All rows are made from the same 13 directions, up to rounding. Whole rows:
(in the rows, 128 means zero)
[[121 151 147 158 107 125  99 128 198 144 120 131 182  87 114 143  98  79
  155 140 167 171 101 158]
 [127 117  87 149 112 109 135 103 193 113 110 151  88 144 125 125 120  98
  120 100 120 161 150  80]
 [169 120 127 135 143 114 132 120 110 108 155 149  89 122  99 116 122 141
  139  99 132 118 164 101]
 [101 108 153 103 135 105 145 163 139 150 114 112 114 132 109 174 113 136
  189 208 129 134 160 125]
 [149  71 146 131 153  77 182  98  90 153 148 116 146 176 172 101 139 161
   90 120 130 107 150 142]
 [107 155 135 141 136  94 133  95  95 186 142  99 169 164 123 160 134 146
  116 156 149  95 122 194]
 [128 114 189  91 109 138 175 116  99 114 126 166 153  83 135 146 136 107
  131 140 146  88  83 158]
 [ 99 106  87 107  84 160 138 136 147  91  73 126  88  99 183 123  94 166
  123 150 156  86 133 156]
 [135 148 126 117 117 158 122 136 106 102 135 162  98 113  99 144 128 127
  137 120 137  91 140 136]
 [123 152 124  85 120 117 144 101 111 110 121 132  49  52 145 152 121 195
  133 159 143 104 112 121]
 [140 147 127 124 118 130 112  99 121 126 133 136 120 179 121 137 148 141
  150 110  92 134 144 104]
 [109 148 117 124  93 166 105  99 136  90  96 119 175 131 162 118 136 111
  112 113 106 124  59 132]
 [162 103 127 152 156 100 107 145 131  84 151 122 135 123 124 121  76 150
  149 176 159 119 170 142]
 [107  96 147 142  94 154 126 125 151 134 114  87 153 137 146 142 125 174
  163 105 155 135 136 124]
 [133 145 104 155 105 154 100 104 153 123 125 129 155 135 175  98 134 137
   81  80 139 141 107 150]
 [ 81 195  95 129  87 167  93  96 148 123 100 138 145 163 121 169 153  97
  116 126 103 120  86 142]
 [104  92 174 118 123 138 148 159 138 114 149 123 105  74 154 190 110 217
  145 193 208 106 162 160]]

Rows cut short, each followed by the rest of it:
[136 186 115  98 130 155 112 135 105 134 151 196  73 139 152 147 163 152
  83 143]
[116 109 154 163]
[108 123  95 114 120 120 146 119 142 143 109 120  44 162  94 150 151 144
 160 103]
[ 87 146 170  46]
[111 155  80 132 110 192  99 149  94 101 122 123  81 136  95 138 136 158
 128  91]
[131  77 150 126]
[144 127 113 138 156 137 121 125  99  88 167 147 121 148 166 114 152 160
  51 121]
[124 112 131 129]
[132 100 129 111 121 110 143 109 124 132 109  99 123 135 182 106 120 178
 134 138]
[120 130 130 126]
[147 110 141 140 131  97 129  91  83 114 116  80 187 176  64 116 106  94
 203 115]
[ 93 100 112 103]
[ 96 106 143 122 117 130 167 117 144 103 133 149 106 110 127 179 143 134
 110 142]
[153 113 120 110]
[126 141 169  97  79 146 139 124 119 174  97 135 136 116 105 147 118 126
 212 122]
[141 105 136 167]
[118 129 142 133 144 129 130 127 120 104 148 139 146 153 106 156 151 104
 115 140]
[109 129 114 104]
[135  93  82 128  89 137 138  97 124  85  79 116 113 160 151  92  96 141
 146  97]
[119  83 144 121]
[106 114 132 133 125 132 140 135 122 118 131 128 130 146 114 164 125 135
 134 152]
[147  98 145 141]
[129 145 167 125 130 113 132 100 111 129 147 119 148  98 102 158 134 136
 150 136]
[140 124  94 125]
[185 100 110 132 160 112 112 159 104  99 136 121 100 135 103  72  92 130
 165 119]
[106 129 180  95]
[154 149 133 134 103 117 121  72 154 120 129 155 118 140 107 130 138 109
 157  78]
[105 155 123  85]
[ 94 115 136 134 120 133 176 147 154 205 111 117 127  70 109 113 152  76
  98  62]
[151 160  90 119]
[149 130  97 134 141 118 103 147 124 155 102  84 142 116 135  57 102 113
 139 108]
[105 153 118 129]
[125 146  70 148 102 137 119  97 135 126 100 114 103 120 112 101 114 119
 119  66]
[132 111 118 121]
[115 139 113 129 163 170 103 201 102 124 158 129 105 125 126 134 147 152
  87 147]
[133 122 153 140]
[129  90 144 155 132 153 139 140 139  78 162 149 136 115 142 142 134 147
  86 112]
[173 117 136 123]
[167 119 174 145 131 130 125 120 100 131 160 171 223 191 150 112 132  92
 108 126]
[137 100 137 204]
[107 166 119 142 137  78 142  84 138 183 142 103 104  79 115 160 130 155
 105 133]
[168 136 104 144]
[113 100  89 143 145 168  89 178 108  67 122 111 173 216 174 110 120 137
  89 175]
[103  97 153 155]
[136  76 201 100 143 119 162 123  80 114 149  91 140 131 120 148 153 183
 182 134]
[108 128 122  70]
[108 154 136 109 113 152 120 137 136 109 126 160 115 112 129 170 133 127
 130 167]
[137 114 122 147]
[122  75 132 114 143 135 163 151  73 111 111 100 150 161 113 101 133 105
 134 119]
[ 95  90 120 107]
[ 98 103  69 190 127 122 133 115 159  91 120 117 152 163 101 133 108  76
  79 105]
[154 104 125 124]
[177  86 130 159 137 120 133 126 119  99 157 143 140 126 154  87  98 153
 104 100]
[173 103 166 157]
[148 123 152 139 132 155  90 142 166  59 156 160 152 129 155 136 133 130
 119 145]
[123 169 125 101]
[ 87 125 122 138 118 127 131 127 152 152 117 101 130 158 114 165 141 132
 141 135]
[126 143 135 111]
[ 89  89 141 115  97 143 184 153 168 170  97 154 115 120 142 144 138  97
 119 118]
[155 129 142 143]
[168  78 153 102 114 122 138 126 148 142 109 127 133 151 221  66 126 173
 144 113]
[102 171 156 119]
[125  93 165 151 145 114 123 162 158 166 142  64 152  71 134 121 108 172
 159 132]
[175 181 131 120]
[120 116 130 137 132 125 134 131 133 126 138 123 123 123 133 141 126 148
 118 135]
[151 123 138 133]
[ 69 126 103 159 118 146 154 115 135 191 118  76 141 135 116 131 176 118
  73  45]
[136 141  86 107]
[103  89 179 136 148 115 159 183 158  95 147 158 144  79  60 199  96  66
 162 209]
[183 119 138 131]
[110 136 144 135 128 141 128 145 137 117 142 149 128 128  76 176 135  96
 146 141]
[138 123 134 118]
[114 115 129 141 134 129 133 166 156 162 130 135 123 153 100 143 132  99
 141 130]
[132 151 168 122]
[110 154 126 142 157  75 114 105 147 161 149  93 128 133 129 164 132 160
 122 179]
[130 165 124 122]
[134 154 120 149 125 107 124  98 132 145 140 138 125 143  85 147 127 108
 139 110]
[135 123 138 131]
[180 163 137 116 117 131  76  97  85  88 125 129 166 152 126 104  97 139
 187 144]
[100  97 123 158]
[ 85  85 113 184 112 142  97 119 206  93 126  74 191 177 208 147 122 181
  90 147]
[159 170 126 125]
[154 120 156 118 200 112 116 213  94 148 169 124 128 114  97 112 126 115
 137 180]
[114 153 160 126]
[129 151 119 146 135 149  98 132 119 115 142 103 128 103  93 125 134 133
 132  94]
[128 138 107 101]
[122 124 145  89  95 159 156 131 114 120 106 181 118 145 139 140 142 105
 136 130]
[115  91 133 150]
[157 136 125 134 165 110 106 123  92  74 146 109 162  79 139  92  99 127
  99 157]
[131 113  75 141]
[ 89 135 127 156 126 117 119  84 133 109 135  66 160 113 126 168 131 168
 117 138]
[152 126  75 113]
[164 152  93 126 158  45 143  49  90 116 139 146 103 187 101 119 127 103
 117 140]
[ 74 104 134 103]
[ 92  92 139 126 123 143 158 153 159 157 109 102 122 127 116 132 160 107
 135  91]
[108 174 116  63]
[168 125 127 107 150  80 111 123 138 118 124 121  96 136 136 107 103 150
 181 171]
[ 87 168 161  87]
[122 135 129 107 102 166 122 127  84  91 103 117 126 130  81 138 122 121
 186 116]
[108  78 114 113]
[134 141 157 117 126 132 120 125 110 127 131 112 152  81 131 127 120 143
 144 140]
[142 124  91 147]
[144 130 119 135 146  98 129 120 131 120 132 139 135 133 117 115 115  94
 120 142]
[117 133 125 126]
[ 98 109 135 120 113 148 153 147 122 156 118 124 119 145 129 151 142 142
 130 125]
[143 107 149 144]
[ 95 186 109  83 147 124 118 162 148 126 111 164  86  70 137 156 132  89
  95 221]
[105 148  89 141]
[122 130 166 147 145 147 113 146 129 151 173 108 150 121 132 150 162 171
 114 111]
[149 161 128 121]
[167 137 105 145 149  59 113 115 152 140 128 135 117 141  98 112  76  97
 167 164]
[126 145 172 136]
[144 159 140 114 118 128 116 125 100 181 119 105 109 123  65 124 131 129
 208  90]
[107 133 142 110]
[123  89 161 123 122 138 115 134 181  94 126 115 156 154 188 134 143 156
 142 151]
[ 99 196 124  74]
[139 102 120 116 137 140 117 165 122  73 114 162 153 200 131 118 114  75
 141 178]
[ 82 111 158 129]
[149 136 159 147 169  92 102 138 109 125 160 100 168 142  50 146 114  98
 190 160]
[111 147 132 101]
[118 109 158 135 136 139 129 175 144 140 142 119 128  92 105 151 119 137
 154 145]
[165 143 148 129]
[100 148 140 129 126 100 142  85 130 160 135 134 171 175 160 165 154 123
  88 164]
[125 123 104 171]
[130  94 124 150 137 141 118 133 103  66 121 100 195 165 107 107 113  86
 134 124]
[107 103 100 111]
[131 140 124 112 134 123 138 146 117 186 113 134 129 141 125  99 142  91
 124 114]
[100 140 130 143]
[183 232 110 144 163  96  54 101  74 159 167 116 147 100  96 100 104 139
 128 139]
[131 116 110 196]
[168 166  66 132 177  89 108 110  62  96 152 136  81 143  97  98 111 130
  94 141]
[101  81 145 130]
[ 88 114 166 144 128 133 153 142 151 216 151 104 151 139 151 161 174 162
  99 107]
[163 165 137 146]
[171 129 123 173 134 112  83 124 170 110 151 149 173 156 152 104  92 118
 121 137]
[153 153 162 165]
[136  95  84 114  43 174 138 101 160  51  69 185  74 144 173 121  80 153
 155 107]
[158  57 181 154]
[ 75 107 101 133 107 143 162 124 150 135  98 105 118  90 158 131 133 133
  76 110]
[160 117  90 133]
[127 106 128 123 137 106 122 137 130 113 125 109 119 161 134 147 105 163
 167 185]
[124 123 170 123]
[130 170  96 146 113 133  71  97 158 105 107 108 167 144 140 109 116 106
 132 125]
[ 97 159  87 122]
[ 83 150  88  88 111 116 152 139 127 144  78 142  65 129  98 169 109 103
 156 194]
[118  85 147 147]
[164 141 113 132 158  72 133  62 110  91 152 141 122 133 143 107 132 126
  84 128]
[ 98 131  97 100]
[141 169 136 147 156 112 126 124 141 155 190 188 101 121 117 160 160 124
  65 125]
[155 147 151 146]
[ 89 148 126 109 154 137 130 159 103 125 121 104 136  97  99 144 145  93
 112 164]
[103 128  71 112]
[155 110 114 140 111  93 132  82 145 127 116 129 133 159 163 103 100 147
 137 120]
[135 123 154 145]
[141 167 123 153 141 120  90 119 135 127 144 117 148 116  79 128 123  97
 145 114]
[120 153 107 112]
